All rows are made from the same 13 directions, up to rounding. Whole rows:
[[11,4,3,3,-19,4,-7,-6,-1,11,9,19,4,-7,21,4,-2,2,-3,1,9,-3,3,1],
[8,6,3,-5,6,-6,15,-10,8,-11,-19,2,-15,7,0,2,-3,9,4,-6,3,5,17,6],
[14,5,0,-20,7,9,5,4,1,4,-4,-1,-4,-4,6,-10,-12,8,-4,6,4,-2,-9,20],
[8,-7,-8,-2,-1,13,-11,2,1,0,-12,7,23,-17,-1,-6,8,-15,2,12,7,5,2,4],
[-9,9,4,-1,14,-1,-3,-12,1,-16,3,-6,8,-3,1,-11,5,12,-6,-12,4,-2,2,2],
[5,2,0,10,-7,-12,3,-4,-1,1,3,7,-5,3,12,6,8,2,5,-2,0,7,7,-11],
[-2,-7,-15,2,33,20,-5,-4,26,-11,0,-1,20,-1,-1,-4,12,-2,-7,5,0,1,-2,-4],
[-8,2,4,4,-12,-14,6,9,-9,-1,12,-5,-9,14,-3,9,-2,4,-3,-10,-3,3,1,-5],
[2,10,-1,18,8,1,-6,-12,12,2,11,-14,27,-17,17,2,1,3,-7,-2,4,1,13,8],
[7,1,-1,2,10,7,11,-6,21,-8,11,5,-1,4,7,9,-5,-6,-18,-4,3,8,-5,-10],
[-9,11,4,-17,0,9,0,-12,-16,-6,8,7,1,3,5,0,-6,16,12,-1,0,-11,1,6],
[-5,-10,-17,-11,-2,-4,2,11,-17,0,-8,13,-9,15,-3,8,16,-8,-6,6,8,14,-11,-19],
[21,-3,-6,-19,-10,-11,4,20,-3,-3,6,12,-1,1,10,-16,14,8,20,12,13,2,7,8],
[10,-11,-12,4,-2,5,3,21,2,3,-5,6,-5,19,-1,13,4,-9,-4,1,-15,19,-9,-7],
[5,5,-7,-16,-8,-22,3,5,-27,15,-8,-5,-9,-9,12,-6,5,4,-12,8,26,7,-6,6]]

The start of a row, then its end:
[-11,-8,-5,-12,5,-2,-2,14,-8,1,11,-7,0,1,-14,-9,4,-5,1,8,4]	[-7,-15,-4]
[-10,-7,-7,-5,12,0,2,5,4,-4,-5,-9,3,1,-17,-3,4,-5,6,7,3]	[-5,4,0]
[-1,-1,6,10,7,15,2,-17,22,-5,6,9,0,-4,1,8,-7,-10,-8,-3,-6]	[-3,-4,-14]
[0,-7,11,-4,-16,-12,-6,14,1,-2,-5,5,-14,4,-17,-21,2,6,4,-8,7]	[-14,3,8]
[-14,0,-4,-1,2,3,7,-6,4,1,0,-4,0,8,-9,17,-8,-1,-8,-1,9]	[-5,12,1]
[8,-7,0,-1,-11,7,-5,15,-6,-7,-13,12,-3,13,-8,0,3,-6,2,-7,-16]	[13,-7,0]
[6,-1,-1,-9,-2,-1,3,1,-1,1,-10,4,-5,-2,-1,-4,-1,1,-1,3,9]	[0,3,6]
[-5,-1,13,-6,-23,5,-6,-5,-4,8,-11,5,0,-14,-16,-5,-17,-6,-2,0,16]	[-19,10,17]
[2,-1,-7,-6,15,2,6,-12,1,2,-12,4,-9,-4,5,2,5,-3,6,12,2]	[2,-2,-10]
[-10,2,-2,-5,-2,6,2,-5,-4,-4,6,2,8,1,-4,9,-4,-2,-2,-1,5]	[-2,4,-1]
[-5,2,-10,3,20,1,-2,-7,-7,-11,-2,-4,9,5,6,1,17,4,13,1,-15]	[11,-2,-12]
[8,-9,0,-3,3,3,4,17,13,-17,-4,1,0,11,-16,-8,4,-5,2,-6,-10]	[8,-1,2]
[5,3,-1,-4,12,-1,10,1,-1,-8,2,-10,2,-1,0,1,-1,-3,15,6,-14]	[8,-1,0]
[9,-3,-9,-6,-12,14,0,4,-5,16,-1,21,-8,10,13,18,-7,-3,-10,6,2]	[6,-10,-4]
[-3,-4,-13,-17,23,5,12,3,19,-13,1,-12,14,-5,-13,-3,0,-9,-24,6,29]	[2,4,7]
[4,-1,1,2,-1,16,-10,-10,10,8,-7,13,4,-7,6,-2,-4,3,-2,2,3]	[-10,2,6]
[2,8,4,-13,-7,9,1,13,-6,-9,21,-7,18,2,-1,-3,-13,6,-3,-6,-2]	[0,-3,21]
[-4,5,3,3,-11,-6,-12,6,-10,10,5,-2,1,4,7,-6,0,19,-8,-10,6]	[-7,1,13]
[8,5,-3,4,5,-12,3,-6,-16,7,-14,-6,-10,-7,14,2,5,-6,-7,2,-5]	[20,-13,-10]
[-7,2,11,0,-9,-7,-5,-10,-1,-18,17,7,12,-14,-4,-15,10,-5,9,-4,11]	[-9,5,-11]
[5,-5,1,-15,-4,-1,10,16,-4,6,0,-2,-17,6,-10,-1,-13,-6,-9,5,1]	[1,-16,5]
[14,-2,17,15,-1,6,0,-19,24,-4,-14,18,-17,-7,0,-7,-2,-4,22,-1,-18]	[-10,8,-9]
[3,-11,-1,-8,-10,-6,2,21,0,-20,2,5,4,8,-20,-9,10,-14,-6,-7,5]	[12,-4,-5]
[23,7,-2,1,11,6,6,-8,9,-6,-16,-4,12,-13,13,-2,-1,-3,11,6,-9]	[15,12,13]
[-4,8,2,-3,9,-5,1,-15,9,-5,15,-2,8,-12,11,-9,4,11,-3,0,21]	[-12,9,1]
[-5,5,8,-7,-10,-4,2,-2,-5,-3,1,5,-12,11,-3,-1,-7,15,1,-11,4]	[-9,7,8]
[5,5,10,-4,3,1,-6,-5,-10,-2,1,-1,-2,-10,4,-17,0,5,20,3,-15]	[-5,-11,2]
[-1,5,-1,0,13,16,-9,-5,-3,14,2,-8,7,-7,10,-1,-9,7,-2,5,-12]	[-6,-15,10]
[12,-5,0,-10,-5,3,-6,13,-3,-6,4,18,-6,7,4,-14,10,1,0,-2,-4]	[6,-18,-6]
[4,-4,3,1,15,-16,7,0,18,3,-5,-8,-21,-4,-3,-15,4,2,-11,1,11]	[-6,-6,-5]
[4,-1,5,-14,11,-2,6,-5,17,-11,3,9,-14,2,-1,-18,4,13,6,1,11]	[-14,2,0]
[1,-3,-6,-15,1,2,15,8,0,2,14,5,-15,14,0,12,-7,-2,-2,8,2]	[1,-10,-9]
[6,14,4,-14,15,10,11,-10,-4,-7,21,-4,1,-3,17,0,-11,9,16,7,-17]	[0,-12,2]
[2,-1,7,4,2,-11,-10,-7,-2,-13,0,2,8,-19,-1,-24,18,-7,5,-2,6]	[1,-4,-11]
[0,-5,7,-4,-11,-18,7,-3,-2,-10,-14,11,-22,1,-12,-8,7,-8,-6,-7,16]	[2,3,-14]
[5,-6,-4,-12,0,2,-2,7,1,-6,3,13,0,-1,-1,-11,10,-3,0,5,10]	[0,-8,-6]
[-19,-6,-2,-2,0,-5,12,2,2,6,-1,-11,-11,9,-22,15,-10,-4,12,9,3]	[-16,15,-1]
[1,3,2,-1,-4,1,0,-5,-6,4,-4,0,1,-7,2,3,-5,-4,-3,2,3]	[2,0,3]
[8,-7,-1,-6,2,5,1,14,2,-7,-12,-1,0,5,-13,-9,1,-2,19,4,-15]	[2,2,9]
[1,-1,-5,11,-8,-6,-10,12,-10,3,-3,-5,11,2,4,1,9,-2,-16,-9,0]	[15,-3,1]
[-15,1,14,1,-18,9,-4,-6,-12,1,-8,-2,-1,-3,-22,7,-20,-10,2,-7,-8]	[-11,1,7]
[-2,5,12,3,1,-10,-3,-2,-6,-3,0,-3,-17,4,1,-13,0,12,0,-12,-11]	[-3,-12,-2]
[9,3,4,14,-17,-4,6,-4,1,1,5,6,1,-1,10,18,-4,-12,-1,-3,-4]	[13,8,-9]
[13,5,19,16,-4,6,-7,-9,14,1,7,2,-4,-13,10,-9,-12,-5,-13,-12,-15]	[0,-16,-1]
[18,-6,-7,-12,-10,14,-2,12,7,6,-4,21,-2,4,8,1,-4,-5,-28,0,16]	[9,-13,5]
[-19,-15,-10,9,22,11,4,3,13,2,-14,-15,-5,11,-29,14,-4,-17,0,7,-18]	[-2,-6,-12]
[-8,4,2,-2,-8,8,-14,-15,-13,13,-15,15,-7,-3,7,-1,-3,8,-17,-6,12]	[-8,-7,2]
[-7,2,2,-6,4,8,-7,-8,-8,8,-16,-10,6,-15,-10,-7,-10,-4,-9,3,7]	[-8,-4,14]
[13,0,14,4,-3,-6,5,1,25,-11,0,-3,-1,-10,-7,-15,-6,-4,-10,-9,9]	[-2,8,10]
[-2,-2,-10,0,6,1,-2,-1,-14,1,-14,-8,13,-10,-3,4,6,-15,-2,8,1]	[13,-3,-3]
[0,10,4,-8,4,-18,2,-7,-21,7,3,-9,-12,-10,13,-10,3,10,11,7,1]	[-2,-9,-1]
[1,7,5,-3,-12,30,0,-13,-7,2,-12,15,2,9,1,23,-25,-1,-1,-7,-17]	[3,2,10]
[-16,3,3,-16,19,10,3,-6,1,-5,8,-10,-3,0,-12,-7,-11,3,-12,0,4]	[-12,-17,2]
[4,3,-1,-4,11,11,-4,-2,12,-11,-8,4,7,6,1,-8,1,14,-12,-13,2]	[2,4,13]
[11,0,2,2,-14,-4,-13,6,-3,5,4,16,1,-2,16,-12,9,7,-16,-8,12]	[3,-8,1]
[6,1,1,7,0,-11,6,1,4,-2,-2,-8,-1,-4,2,3,0,-9,-10,-3,3]	[11,2,-3]
[-7,-1,3,-1,19,-9,0,-4,13,-24,10,-12,13,-11,-12,-23,16,-1,10,-1,7]	[-7,6,-5]
[7,-7,-13,3,-3,-5,-3,11,4,3,-9,0,13,-2,0,0,14,-2,10,9,9]	[4,19,6]
[0,-6,1,8,-14,7,1,3,6,10,1,5,-1,2,-6,16,-10,-14,-3,3,-3]	[-2,3,-3]
